The first 9 rows are patterns. Each new row is the sum of 2 different patterns, raised or lowered, with some noise. Before adding, each is slid sideways (what falls off one end comes back at the other) and multiplied by a number that may be negative. Names go in the order of the patterns.
Known rows, each followed by the names of its patterns:
[8 -1 -1 -3 6 -5 -1 0 -14 18 3 8 5 9 1 0 3 3 0 -4 0 1 6 3 15 -1 1 10]
(2)
[-18 -31 -1 -4 10 -4 7 9 -21 31 -10 1 -13 -2 0 -11 0 -6 -3 -3 -11 -10 -12 3 0 3 -1 8]
(6)
[10 4 21 1 -6 1 -14 -26 31 -3 31 -3 -6 -12 -18 -13 16 2 -15 8 1 -2 -8 5 -6 1 3 0]
(0)
[0 -31 -11 -4 -9 -23 20 7 -17 -3 18 4 -5 -7 -1 -17 20 5 -6 2 13 -14 -3 -2 -4 -4 9 31]
(5)
[6 21 6 16 2 -3 -6 -5 -16 2 -31 -20 -5 5 -5 -22 -3 -15 9 0 1 -18 4 2 31 -6 -15 14]
(7)
[-7 4 -14 2 -2 4 7 -8 10 0 -10 -10 -7 -6 8 -5 -29 1 -11 24 -9 -4 1 -1 -1 0 -2 9]
(8)
[-31 27 3 -25 26 2 3 31 -4 9 0 -1 12 -2 4 -14 4 9 -6 1 5 4 24 2 -26 22 15 1]
(4)
[-4 -16 25 -4 -25 -20 -15 -16 9 -12 7 -1 -10 12 -5 1 5 -2 3 5 1 -4 -5 5 26 5 2 -1]
(1)
[-5 1 8 8 20 -13 15 -12 21 11 -12 -3 7 -7 9 7 -4 18 9 -1 5 -31 10 3 1 -2 -4 -9]
(3)

New rows, each followed by the names of its patterns:
[8 10 -13 36 4 1 -10 8 6 -10 -1 -6 4 -5 -10 -11 -19 18 2 10 5 15 -15 -28 3 0 13 -6]
(2) (6)
[8 6 16 -2 -9 11 4 11 0 -1 23 -19 39 -15 1 7 10 4 5 2 -2 8 -9 -8 0 -5 30 0]
(6) (3)
[-1 -16 0 -3 -13 3 -6 1 2 -5 -5 -3 -14 -4 -7 -9 9 -1 -1 -1 -10 -8 15 -4 -10 -29 -13 -20]
(2) (1)
[22 3 -15 -13 -8 2 39 -3 -8 0 -2 12 -11 25 19 -4 11 26 14 4 -3 13 19 28 16 4 9 3]
(5) (1)
[-32 13 -27 -27 -7 10 -20 -27 -9 -21 2 2 21 -20 -24 -12 18 -18 -37 25 7 1 -2 22 1 -11 -16 -10]
(5) (7)
[-18 14 -9 11 4 8 22 -10 -8 -5 -12 3 -20 -14 -5 -3 -12 -34 5 -24 16 -16 -7 -8 3 -4 32 -12]
(7) (3)
[43 24 43 -17 18 34 19 4 14 21 22 11 35 0 24 22 16 4 22 25 12 21 28 18 -2 21 35 28]
(5) (8)
[8 4 11 -8 7 5 14 -1 8 2 -1 6 -10 3 13 -3 8 -8 2 6 10 25 -8 16 29 20 14 6]
(1) (3)
[0 -6 -6 -1 -5 1 -10 2 -11 -5 -21 -4 3 -9 6 6 -28 -10 8 5 15 4 -33 5 -15 17 -4 -13]
(8) (1)
[39 -4 13 49 32 49 23 29 16 17 17 39 35 21 37 23 22 17 28 16 38 50 26 35 20 43 21 14]
(6) (0)
[7 5 -14 8 -8 -11 21 -24 17 -4 -10 -3 0 13 4 23 -19 9 37 31 27 14 -7 11 -3 -5 30 20]
(6) (1)
[-22 0 22 15 21 6 17 6 49 0 21 -2 10 20 -7 8 13 9 37 -3 4 4 21 21 27 20 25 -8]
(6) (3)
[-4 2 27 -22 5 21 -19 5 2 -14 10 11 3 -1 -5 -4 -19 37 -3 17 7 1 -8 -13 -25 11 24 -25]
(0) (4)
[26 6 25 20 13 31 27 32 38 63 3 26 10 33 32 38 30 40 37 11 31 24 55 13 35 46 15 28]
(0) (4)
[-4 -6 1 -9 -35 -17 -14 0 0 12 -23 8 4 -16 8 7 -1 5 -3 6 -15 19 -7 -1 -22 -4 -4 -17]
(6) (1)
[8 4 -13 30 6 3 7 17 -4 7 8 -2 -1 9 30 -4 -13 14 -1 -2 -27 23 6 -18 15 -3 13 -3]
(6) (5)
[-13 -10 3 -6 11 -24 7 -13 16 7 -25 -15 -7 -19 -10 8 8 7 -2 -20 -5 -47 -8 7 -33 -4 -16 -11]
(6) (3)
[-3 8 11 -3 10 4 6 26 -4 -8 26 21 7 -18 29 7 -17 27 5 5 31 2 16 7 14 14 1 14]
(2) (4)
[1 15 10 -16 -5 13 -3 -1 1 -1 -10 -11 -1 -4 -10 -15 -3 -18 1 0 2 12 22 -14 -16 -31 -5 -2]
(2) (0)
[25 38 -4 20 -7 14 19 10 32 27 -7 8 27 12 18 13 28 14 21 28 -2 16 1 7 -8 16 21 14]
(2) (0)
[32 7 -17 -2 4 -1 -13 34 9 -4 -5 27 10 7 7 2 0 27 7 -6 6 14 5 3 -16 6 -5 37]
(5) (8)
[-27 11 0 -9 0 19 6 6 -18 -23 -12 16 16 -5 11 22 -25 26 -8 1 -11 7 28 -6 -24 -11 -6 -7]
(6) (5)
[22 21 -9 10 26 0 9 15 19 21 14 -6 22 21 2 -14 12 10 -3 25 21 29 8 9 -6 11 14 26]
(0) (4)
[-23 17 -35 -6 -1 26 -41 2 22 2 -8 -16 -17 6 9 3 12 -9 -2 -11 6 -18 -5 -25 -20 -11 -1 -27]
(7) (4)
[8 8 -23 -15 -29 -13 -11 -8 -21 2 -7 26 -13 21 14 -1 -10 0 15 5 3 -11 -13 -4 11 -5 1 -37]
(7) (8)
[-15 -38 -34 -32 -29 -9 -19 -6 -2 -26 -3 -10 -9 -11 -18 -15 -4 -17 -19 -19 -21 25 -8 -6 -11 -12 -29 11]
(2) (1)
[6 -25 -4 24 -16 18 -6 25 -15 4 25 -8 9 2 -22 4 -17 14 -8 6 -10 -7 23 6 -7 15 -4 -4]
(4) (3)
[5 3 -7 -4 -7 9 -15 -8 -40 1 12 -13 1 0 -30 -12 -25 1 5 8 20 3 7 10 11 -14 0 14]
(0) (7)
[19 35 -6 22 17 29 13 15 -5 22 18 13 9 12 12 9 12 13 27 15 27 22 46 36 24 7 22 50]
(7) (8)
[20 29 0 23 54 8 10 22 52 3 18 46 -1 12 34 -5 32 15 29 25 13 29 22 36 18 15 29 27]
(2) (4)
[-11 -11 -11 -8 -10 -1 10 -7 -33 -14 -8 -3 -27 8 6 -16 -11 4 -8 -9 -18 -9 -23 -6 11 -11 -1 6]
(2) (5)
[-22 25 5 -20 14 -8 -9 -5 -13 -13 0 -5 27 -2 1 18 1 -2 9 -9 -25 20 -10 8 11 -22 0 -36]
(0) (3)
[37 20 60 66 30 40 -3 44 28 26 47 1 31 26 43 38 37 57 22 49 23 51 52 30 38 34 24 36]
(6) (3)
[-12 -3 -13 -11 -8 -17 -19 -31 -8 18 -8 1 7 -38 -23 -12 -11 -28 -21 -11 -15 -16 -23 5 -19 -20 1 -12]
(0) (1)
[-15 5 12 22 -6 -5 17 35 21 10 22 9 8 8 7 -7 5 -27 -27 14 -1 14 -28 -4 1 19 3 13]
(7) (3)
[34 11 -7 -1 13 -11 10 0 -21 4 6 56 1 -26 -3 0 -4 -13 24 22 -16 9 13 13 0 3 14 -17]
(5) (8)
[5 -11 21 -18 -2 -3 2 7 -1 7 -3 -14 -15 -20 4 -6 3 -35 -8 -2 16 -11 1 -7 -7 0 -14 -9]
(8) (3)
[19 -30 -7 -2 26 -37 -2 24 -2 -5 -11 -18 7 4 2 11 -10 2 -8 10 -13 -7 -16 -14 -9 0 -24 -17]
(7) (4)
[1 -1 10 10 10 5 -11 -1 18 -25 6 -5 35 -25 -4 31 -10 1 10 -21 3 2 -7 -1 -1 1 24 8]
(4) (3)
[-16 -33 -7 -22 -27 -11 -23 -5 -18 -22 -16 -22 -16 2 -31 -18 2 -39 -43 2 2 -60 -40 -11 -51 -14 -30 -34]
(4) (1)
[-11 -19 -6 -9 -30 14 -52 7 -9 -11 -15 -11 -8 -10 -4 -17 -1 1 -7 0 -36 -9 -16 -13 -24 -2 7 -16]
(6) (3)
[-16 -8 29 -12 -19 -3 -9 12 8 4 -14 -1 -1 9 6 -23 20 -11 9 13 16 -2 4 -12 -9 -8 -11 -30]
(7) (3)
[-8 -28 21 -3 -10 -20 -34 -3 -7 -21 -19 -28 -16 -30 -18 -17 2 -3 4 -11 26 -8 -34 -13 -7 20 -9 10]
(6) (7)
[19 13 21 6 17 7 2 -8 -2 -11 10 -22 -2 -2 7 8 -11 -2 -13 8 6 -3 -16 5 -10 45 -1 -3]
(2) (7)
[-20 -28 -14 13 -32 -13 8 -29 -16 -19 -30 10 -15 -11 -13 -23 -23 3 -6 -32 -34 -19 -24 -9 -23 -25 -15 -1]
(4) (1)
[-8 15 35 15 26 34 -15 3 6 13 -2 8 17 13 5 2 30 5 4 23 15 7 22 9 12 16 5 5]
(0) (1)
[-13 -6 25 -36 -30 14 -26 2 -7 -21 6 -27 20 -10 -13 -13 -7 6 -15 -11 -4 -8 -12 -16 -30 -15 17 -20]
(6) (4)
